The first 9 rows are patterns. Each new row is the sum of 3 different patterns, raised or lowered, with some noise. Before adding, each is slid sideways (what falls off one end comes back at the other) and multiplied by a number that may be negative. Names go in the order of the patterns.
Some rows, each with the names of its patterns after it:
11.5	-4.3	-31.4	-21.2	-12.2	3.3	-5.2	3.3	-12.3	20.9	-22.8	0.9	7.0	-3.1	-5.9	0.7	12.7	0.4	31.4	3.1	17.6	-4.2	2.7	3.2	-0.1	-0.7	-2.4	-31.4	8.1	-31.4	-0.6	-5.8	-1.0	13.4	0.8	2.4	-1.1	-12.2	3.9	20.9	13.3 -> J225
-1.8	0.7	7.3	-13.6	-12.8	1.6	3.1	3.5	-2.0	-7.5	0.3	21.5	25.3	-5.6	-3.2	10.1	24.1	7.8	0.5	1.6	-13.2	-1.7	1.4	-12.4	2.3	0.0	13.6	-3.0	-3.0	1.0	-1.9	0.4	7.2	-10.5	9.8	14.1	2.8	-3.9	-6.7	-13.8	-4.2 -> J841
-11.4	3.1	0.4	-4.2	22.5	-4.4	2.8	-9.6	-11.9	5.7	-10.5	7.6	-1.7	0.7	-10.5	-5.3	-6.6	2.6	15.3	-0.6	-4.3	1.0	-16.8	-0.2	-3.1	-31.4	-1.7	1.2	-8.0	14.7	-4.1	-6.4	10.2	3.7	-0.5	-4.7	-13.6	11.5	0.1	-0.1	1.9 -> J754
29.2	0.0	-3.0	-4.3	-5.2	0.2	-3.2	31.4	-10.5	8.8	-6.5	-5.3	7.2	1.4	-5.9	12.8	-31.4	-3.1	9.9	6.3	-7.2	-1.2	-9.5	15.9	0.5	2.5	8.0	-0.7	4.8	7.9	-7.0	-2.8	-0.9	11.1	0.1	-14.5	18.3	-14.7	-2.7	-10.0	-0.4 -> J144
-4.4	-3.1	7.7	-4.4	2.5	20.6	2.2	-2.1	2.1	-4.0	1.1	-5.8	-22.8	-1.0	21.7	-1.2	-3.6	12.6	-30.6	2.5	0.0	-11.7	6.9	4.2	-3.7	7.2	19.3	-7.4	8.4	2.3	24.7	13.2	-1.2	5.9	16.7	-4.0	-1.5	16.5	-17.5	20.3	-4.6 -> J699
-2.1	-2.7	11.2	5.7	16.8	4.4	31.4	2.4	-0.5	-0.1	5.0	-30.9	0.3	18.4	-31.4	-9.2	19.2	31.4	4.9	13.0	1.0	9.6	3.7	-7.5	0.4	8.3	-2.4	2.9	-31.4	0.8	3.3	1.8	1.4	-1.2	17.0	-11.3	11.9	-15.3	15.2	13.6	27.0 -> J129
5.8	21.7	5.1	3.1	3.7	-6.0	2.6	-4.3	2.7	-20.0	-8.6	-3.1	6.5	12.6	2.4	-7.7	-10.9	-31.4	5.2	9.1	-1.4	0.7	22.6	-2.4	-20.3	0.0	3.8	9.6	-7.1	5.0	-6.7	-2.3	3.6	2.4	0.1	-2.4	8.8	21.6	-9.4	0.3	3.6 -> J930
6.8	6.3	-20.0	-2.9	-19.6	-7.2	-1.1	7.3	-3.3	4.5	3.5	-3.3	-2.9	0.1	10.8	30.1	-15.5	5.6	-18.5	-31.4	1.8	5.5	-15.1	0.9	-6.8	9.0	-13.6	-8.8	4.7	31.4	19.1	-13.1	-3.5	19.5	1.2	3.1	31.4	-2.3	9.3	-7.7	-12.4 -> J432
-5.1	-7.1	-10.8	-9.8	-6.9	0.4	9.2	-1.8	1.7	8.0	-1.1	2.0	9.5	16.2	-28.0	1.0	16.7	-9.5	16.3	-7.7	-4.9	4.0	-1.5	12.0	6.5	13.8	-2.7	-30.1	10.4	5.7	8.1	15.1	20.3	-7.5	6.1	-7.6	-0.9	5.1	5.2	-7.6	29.5 -> J386

New rows, each followed by the names of its patterns:
2.6	22.6	36.0	24.1	18.2	24.7	27.6	43.6	33.1	19.1	19.4	37.8	23.1	36.3	58.6	45.1	31.0	33.6	12.5	31.3	26.3	-3.2	22.9	29.0	0.5	26.7	19.4	0.2	25.7	26.5	23.1	29.6	29.8	28.0	40.1	34.0	35.6	29.3	16.2	42.8	19.3 -> J225 J699 J432
-12.0	-17.3	-32.0	0.8	23.0	-15.1	2.2	-10.5	-25.5	-23.9	12.8	-7.5	-27.7	-6.5	10.3	-24.6	6.8	-18.8	29.6	11.4	-22.4	-1.5	16.6	7.8	-0.2	-24.5	1.5	3.5	-9.1	0.4	13.5	-14.6	-8.4	-13.3	-19.5	-13.5	-2.7	0.9	7.0	1.6	-9.1 -> J144 J432 J386
-5.6	-6.0	16.7	15.4	-2.3	-6.1	-38.7	19.2	7.5	-0.8	14.7	17.0	-23.1	-1.6	1.1	-19.9	12.1	-9.8	-17.1	27.5	8.4	-19.3	-15.8	5.7	1.5	-4.0	2.9	-10.7	-11.3	-5.7	-25.0	-12.3	19.2	6.5	-27.1	2.3	-18.0	-13.5	6.4	-22.3	-1.9 -> J841 J699 J386
-7.4	-24.5	15.9	-9.4	9.3	4.1	-2.8	-0.2	13.4	-24.3	24.4	13.5	26.0	9.2	7.5	-3.7	-11.2	3.7	1.2	1.9	1.9	-6.2	-10.9	-12.6	23.5	3.4	-1.5	18.6	7.4	22.0	6.6	-2.3	14.4	-0.7	11.4	-7.3	3.4	21.4	-3.5	-0.5	-14.7 -> J225 J841 J386
26.9	-15.3	9.5	29.5	-15.5	9.2	6.1	-9.1	10.2	20.3	9.2	17.3	20.7	-1.7	35.2	2.5	29.3	33.1	11.3	34.7	46.5	6.8	7.9	21.6	-16.0	24.0	9.0	-22.7	-6.3	11.1	11.5	29.8	20.4	1.7	-5.0	-21.3	14.9	14.8	0.2	-10.8	13.0 -> J754 J699 J930
0.5	-5.5	5.6	6.4	8.3	2.7	-0.9	3.1	6.3	8.7	10.5	-23.6	-14.6	19.2	-18.9	10.3	-8.0	-2.5	7.7	6.7	14.7	20.9	9.0	8.9	-18.4	18.3	6.0	1.2	12.0	18.6	-1.0	11.2	-16.5	-19.3	3.0	2.7	-8.0	28.9	2.2	-0.1	-10.3 -> J225 J841 J386
-27.0	-12.5	2.3	-13.6	47.7	0.2	-10.7	-6.6	-3.6	2.2	27.0	-15.1	13.9	5.9	-26.5	-17.6	-18.8	-16.8	-1.5	2.2	-7.4	8.3	-26.9	2.3	-12.4	12.7	-0.1	6.4	1.9	-27.3	36.9	24.2	9.7	-2.0	8.5	23.7	-23.7	8.1	-9.1	-26.5	8.1 -> J225 J841 J144
-4.1	9.0	18.6	22.1	-1.7	19.3	22.7	32.0	0.6	14.9	26.4	30.7	51.2	11.6	24.8	28.7	2.0	25.4	29.8	25.0	31.4	-4.3	25.8	0.6	21.9	6.7	25.2	19.9	20.6	17.0	8.2	11.9	25.7	29.1	36.8	22.7	18.5	34.2	23.7	4.7	29.4 -> J225 J754 J432
-2.8	-4.8	0.5	18.3	-3.5	-18.3	2.6	-9.9	-9.9	12.0	-3.3	9.9	8.1	-1.5	-3.8	3.0	-5.3	-26.4	11.1	-3.3	9.4	-20.6	-17.4	-22.3	-12.2	-17.0	-0.7	-3.8	-18.5	7.0	-20.4	-6.1	3.6	5.0	-9.6	13.0	-2.3	-18.4	10.3	17.0	-7.8 -> J225 J699 J129
-36.9	-9.8	-25.8	-8.6	-27.3	1.0	-20.3	-12.7	-22.2	23.2	-2.8	7.3	-21.5	10.8	-4.4	-29.4	21.3	-26.2	2.3	2.7	-13.4	-26.7	-10.9	-27.6	-21.0	7.4	8.3	0.8	-2.7	-5.2	-2.4	22.9	-24.2	-7.3	-6.7	-4.0	0.1	14.1	-6.6	-26.0	-13.4 -> J225 J699 J432
-18.6	-31.8	-4.4	-12.7	-15.3	-29.8	-33.2	-22.2	-16.0	-40.6	-26.4	-21.8	-32.2	-20.0	4.1	-15.6	-30.0	-10.3	-41.1	-1.6	-7.3	-33.6	-21.2	-30.6	-24.7	-23.7	-17.7	-6.4	-35.2	-19.7	-33.6	-38.4	-51.1	-24.0	-10.1	-15.0	-9.5	-16.6	-28.1	-6.0	-43.8 -> J841 J699 J386
0.4	-12.4	-9.4	-6.8	-17.1	-25.2	10.3	-4.2	-9.0	-7.6	-47.4	21.3	-22.1	7.9	23.5	-23.1	-12.7	-2.1	-5.9	29.6	-12.3	-2.3	-0.1	-21.5	-37.7	-9.2	0.1	7.3	-13.2	-12.8	-13.2	-18.0	-37.7	0.9	4.9	12.5	-4.9	-1.6	9.5	-9.7	23.6 -> J699 J432 J386
15.6	21.9	-17.7	-2.5	0.7	-6.3	19.5	2.8	1.8	7.1	8.7	13.3	34.0	24.1	6.5	-22.7	-5.6	10.3	18.5	33.2	56.2	-7.4	8.6	-2.0	5.7	-8.8	17.6	19.4	35.0	-2.3	-14.8	3.4	-4.3	5.5	16.1	11.4	4.0	22.6	16.5	-2.6	-6.2 -> J754 J930 J386
-8.1	0.0	3.7	18.7	2.0	5.9	14.7	13.0	7.3	7.1	23.0	9.9	17.5	8.2	5.7	14.3	20.9	-3.7	16.1	-14.2	18.9	11.4	4.0	-6.8	8.2	6.1	15.1	8.9	3.1	11.9	-4.3	20.7	12.0	7.0	7.5	30.5	26.0	2.3	21.3	27.7	-11.0 -> J144 J129 J930
7.0	22.8	26.6	9.0	23.0	-3.6	-1.6	17.1	-10.6	-4.2	-19.3	13.1	3.1	-11.7	4.3	-5.4	-24.0	-15.2	-0.9	14.7	9.2	-4.5	-1.7	23.8	21.1	24.7	28.7	1.2	10.0	7.8	-0.9	2.2	-16.2	-1.5	-0.8	-1.1	-6.8	15.7	-19.8	3.4	0.4 -> J225 J930 J432
-4.5	-9.3	-13.8	-2.5	-2.0	-11.3	-21.2	15.3	-4.5	-3.0	-10.3	-10.9	-7.8	-10.1	-5.8	7.8	-6.9	-8.8	-4.0	-0.4	12.6	-4.9	-13.7	-19.4	-3.1	5.4	12.9	26.1	-9.7	-9.5	5.0	-5.6	-20.9	-6.5	-9.5	-7.5	4.0	-18.4	-1.9	-2.8	-12.5 -> J841 J699 J930
36.9	32.7	-2.7	16.1	-6.5	14.6	-3.4	9.1	21.0	-24.4	-5.3	9.8	34.2	36.7	-0.7	-6.1	9.2	-1.5	-18.7	4.8	5.0	12.4	10.6	-11.6	4.7	16.1	-11.3	12.1	13.6	22.9	9.8	23.4	-2.8	11.1	18.2	21.6	3.4	3.3	8.5	2.3	6.7 -> J841 J129 J386
-3.6	-3.9	-0.3	-2.4	17.7	-1.7	-15.4	-8.0	11.4	-0.5	16.3	-4.2	-22.4	-13.2	1.6	19.1	25.3	-0.3	-16.2	-1.6	-21.3	4.3	-25.6	15.0	-0.9	-5.5	1.9	-7.2	-5.8	-4.6	-11.1	-6.1	-12.5	-9.0	-8.8	-41.4	-5.2	1.2	-7.2	2.8	20.5 -> J225 J144 J432
7.0	26.4	35.3	42.3	20.3	28.5	12.7	33.5	42.4	20.2	35.2	11.8	7.2	-6.7	4.5	5.8	19.4	20.8	-10.1	40.5	-10.2	28.4	19.6	17.0	15.4	29.6	27.2	48.1	40.8	17.5	62.5	23.4	-5.6	-7.4	24.7	13.3	9.9	-9.3	23.9	-11.8	22.2 -> J225 J129 J432
4.0	-44.4	-22.5	16.4	25.1	-5.1	6.6	-2.9	-0.4	-7.0	-2.4	8.2	15.1	-11.0	-22.7	-32.3	3.0	-13.7	-2.7	-29.3	-3.3	19.1	-30.4	-20.0	-24.9	1.0	-10.0	33.2	-13.0	-12.0	-4.0	-12.5	8.6	-19.0	11.5	0.5	-7.0	-16.8	9.1	-54.7	6.0 -> J841 J699 J129
2.4	11.7	-5.3	-5.3	12.4	9.2	12.4	8.9	12.5	-5.0	-6.2	3.9	7.0	-11.3	12.2	-3.2	11.4	-12.5	-20.0	-1.0	4.5	14.1	1.2	7.1	10.5	-26.3	9.7	1.2	6.2	8.8	-6.5	-11.8	0.8	-19.0	21.1	2.6	-2.7	-6.9	15.3	-10.5	9.6 -> J225 J841 J144
49.4	34.9	36.0	32.4	-13.0	35.7	53.6	-10.6	26.4	53.0	66.9	60.8	35.1	28.1	48.5	20.3	33.8	38.1	29.5	31.4	33.6	4.3	39.0	25.4	34.3	32.6	29.2	58.7	14.5	47.7	15.6	19.2	48.0	57.3	41.3	46.2	39.2	47.8	40.2	34.2	68.2 -> J841 J754 J129
-13.7	-16.8	-13.1	-7.7	-12.5	-9.8	-18.2	-34.6	-8.4	-21.1	-15.6	-19.7	-36.0	-20.8	-11.5	-14.7	4.5	-9.8	-18.0	-20.3	-17.8	-8.1	0.3	-11.1	-24.3	-16.4	-26.1	-25.0	-17.4	-29.0	-33.1	-11.6	-16.6	-22.4	-35.6	-17.4	-22.8	4.2	1.0	-16.2	-17.7 -> J841 J144 J432
-2.1	-16.3	-17.4	-28.4	-6.0	-7.9	-0.7	-21.4	-9.9	-21.2	-29.2	-20.8	1.1	-26.2	-11.8	-20.8	-20.0	-14.1	-22.7	-7.0	-1.9	-2.9	-21.2	-30.6	-11.3	-5.7	-5.0	3.9	-21.5	-11.5	-28.2	-20.5	-9.4	-33.5	-18.5	-15.3	-39.2	-1.8	-15.3	-13.2	-1.9 -> J754 J432 J386
5.5	-42.3	-1.3	-30.3	-30.8	-41.6	-12.0	-46.6	-34.1	-56.3	-22.1	-40.9	-30.9	-41.7	-35.0	-26.1	-45.9	-32.2	7.0	-52.6	-23.1	-7.1	-43.0	-12.6	-34.7	-74.6	-37.8	-65.0	-33.2	-23.5	-10.2	-54.4	-5.5	-60.2	-1.3	-15.5	-33.3	-27.2	-19.9	-17.8	-25.9 -> J225 J144 J699
-0.6	-4.5	27.5	-10.2	6.5	10.0	14.6	9.6	35.5	-11.9	2.1	13.9	13.7	17.9	-9.9	39.0	-12.3	1.7	10.2	1.5	-3.7	-1.1	8.7	-36.7	-3.6	16.7	30.7	30.2	3.7	8.1	10.1	-12.2	4.7	8.1	10.8	15.3	-13.8	-25.0	6.5	11.5	-1.6 -> J144 J129 J386
-0.7	-14.3	-24.1	-38.8	-2.1	-11.4	30.3	9.6	5.4	-22.2	7.0	-5.5	-12.9	-16.4	-8.9	-2.0	17.8	-8.2	-42.8	-14.4	-7.2	5.0	24.3	8.1	-15.3	-21.4	-11.0	-5.1	-1.4	-28.2	7.1	14.6	-14.8	3.4	1.6	-10.0	-22.9	-0.3	-47.7	-4.4	-8.9 -> J225 J841 J432
10.6	3.5	-7.1	-3.4	21.2	7.9	11.0	21.5	-0.9	20.6	12.1	19.7	29.7	-0.9	4.8	16.0	-1.0	5.0	22.5	-11.3	20.2	-1.6	-2.3	1.1	9.3	0.5	5.7	26.4	12.6	-1.1	4.4	4.8	-8.1	4.5	-13.8	8.4	25.6	-15.1	-3.4	17.2	-17.6 -> J841 J144 J699
-13.8	-8.2	29.2	11.8	11.6	32.7	-12.6	8.1	-4.4	-30.1	-2.2	3.1	-6.3	10.4	-38.7	-23.1	-5.5	-1.9	8.6	18.7	-3.4	6.2	13.4	-2.5	-3.8	-14.8	29.8	18.3	1.3	-8.9	-45.9	-5.7	-17.0	-23.8	-0.9	-9.6	-29.1	17.3	-26.4	-3.3	10.3 -> J225 J754 J432
55.3	35.9	7.3	25.9	33.2	11.0	-6.5	43.9	9.1	11.1	5.7	-3.6	1.7	9.0	10.3	-4.5	-26.4	15.7	-1.1	35.1	15.2	11.9	14.7	-10.0	12.2	8.0	21.7	64.5	-17.2	11.9	-8.8	-34.1	-25.0	2.6	-5.7	21.1	-3.4	-4.5	-13.7	9.3	-15.0 -> J841 J432 J386
-23.5	-6.4	0.1	6.9	-1.8	-13.7	-24.4	10.4	14.8	-11.3	6.1	24.1	-14.1	0.4	10.4	-13.2	16.5	-5.7	-23.6	18.4	-2.7	-23.4	-12.1	-31.6	-15.6	-7.1	2.8	-9.1	-3.5	-0.8	-5.8	-5.2	1.8	8.8	-8.2	-9.3	2.8	-19.4	-12.3	-6.7	-6.0 -> J144 J432 J386
-5.0	15.7	1.2	-5.0	5.1	10.8	5.8	-10.7	0.7	1.1	-5.9	8.5	-6.5	3.3	1.0	3.4	-16.8	-1.4	-12.2	50.1	-8.0	8.3	30.2	-0.4	9.3	11.8	42.5	0.3	-4.2	5.6	6.7	-28.6	-24.3	-2.9	-12.6	-23.8	-0.7	30.7	4.0	-17.0	0.9 -> J144 J129 J432
7.2	-15.7	-11.2	-6.1	-23.8	-11.2	1.3	12.5	-3.7	-13.7	-3.6	0.7	-21.2	-3.8	5.7	-37.3	-1.4	-11.8	-32.0	-5.1	-9.8	-23.1	-9.9	-3.4	-5.5	-22.9	-3.7	-17.1	-29.8	-12.9	-16.0	-8.9	6.7	10.2	-16.5	-6.5	-54.1	-12.8	-14.7	-19.7	-15.0 -> J699 J129 J386
-2.6	-12.6	-33.2	-0.3	8.0	3.2	1.3	-10.0	-27.9	-15.6	-9.8	-6.1	-15.3	-7.8	-4.1	7.5	-24.7	-3.2	0.1	-14.9	-0.7	-5.6	20.0	-7.4	-1.2	-9.2	-0.5	-2.2	-6.9	0.9	-4.8	-21.9	-7.3	-30.9	-0.7	-19.0	-0.7	-9.4	-5.0	-3.9	2.5 -> J225 J754 J144
-24.7	-13.4	7.6	-11.8	-11.1	-7.2	-10.1	15.7	9.2	1.0	0.2	-6.6	-7.5	13.2	0.1	-16.0	-5.0	-9.9	-15.6	-5.2	7.7	-14.9	6.1	-9.2	9.3	0.4	-8.5	8.0	-4.0	-6.3	1.1	-3.4	17.2	9.5	2.5	18.5	-8.1	6.8	-4.0	-11.2	9.3 -> J225 J754 J144
5.3	-0.9	-33.3	17.4	17.5	16.4	8.6	17.4	-42.1	-38.5	12.6	-3.4	-8.6	-8.3	11.3	-38.2	-3.0	-6.0	7.4	11.7	-3.9	-5.9	45.3	4.3	19.5	6.7	0.8	2.8	4.2	-3.4	0.0	2.4	-5.8	-14.3	-6.8	-44.8	8.3	-10.5	17.5	40.4	16.0 -> J841 J930 J432
-5.5	-6.3	-32.1	5.5	-10.1	-3.6	19.1	6.7	5.6	-6.4	-9.5	20.0	-8.4	16.6	-1.4	1.6	-14.5	-23.8	3.6	-1.7	4.6	10.1	-11.5	-21.0	4.7	14.6	12.4	18.3	29.3	21.3	-12.0	5.6	0.2	-7.1	-20.6	19.0	-7.1	-11.6	-2.4	18.1	10.6 -> J225 J841 J432
22.8	30.2	23.8	4.4	26.1	4.9	-0.2	29.4	24.1	1.5	53.1	-5.7	12.7	9.9	10.1	11.0	20.3	28.0	5.3	27.6	30.5	18.5	20.2	22.0	36.1	7.7	24.6	36.3	8.3	32.2	5.4	30.3	11.4	18.3	44.7	21.6	28.1	14.4	-10.0	16.6	30.9 -> J699 J930 J386
-4.3	7.4	-35.2	-11.5	-18.6	-1.3	-13.3	-14.4	-2.7	-49.6	17.1	-39.4	2.1	30.8	-10.0	-11.5	33.9	-31.3	13.1	30.6	-16.5	-31.4	-24.2	-3.9	6.0	-32.4	-13.6	-10.6	-8.0	6.4	-19.5	-11.0	2.9	1.9	-0.8	-20.7	2.8	18.7	-26.7	4.7	-0.7 -> J754 J144 J129
11.5	19.9	21.0	19.5	5.2	24.7	12.7	16.0	76.0	28.0	47.0	1.1	18.1	23.3	14.7	59.3	5.1	-0.8	25.4	-35.8	30.7	13.0	23.1	56.1	-13.6	30.1	21.1	16.6	16.7	48.6	28.4	51.4	13.3	-21.4	8.7	12.5	26.9	39.2	16.8	9.4	69.1 -> J225 J754 J144
5.5	-14.4	6.4	20.8	16.5	-9.8	-10.8	-10.8	17.5	0.4	6.2	1.9	-28.5	-5.2	-13.8	-12.7	8.5	9.9	14.6	-5.2	-7.4	-15.6	-1.6	-10.0	8.9	-4.3	0.5	9.7	19.1	-7.8	-17.0	-11.9	-30.7	-5.2	-7.3	-3.6	-20.4	-17.3	-0.7	6.1	-8.7 -> J225 J841 J754
-6.6	-3.4	-6.5	-1.8	-2.5	6.2	-10.3	-26.7	-1.2	-10.5	17.7	7.2	9.3	-13.9	-17.6	-14.8	-6.6	-8.2	-1.0	-15.8	23.9	-7.3	-9.8	-13.1	-14.7	-17.5	-8.0	-1.0	-5.6	1.3	5.1	-8.8	-11.2	5.9	12.6	-45.5	-1.0	14.3	-15.4	5.8	-14.4 -> J754 J930 J386
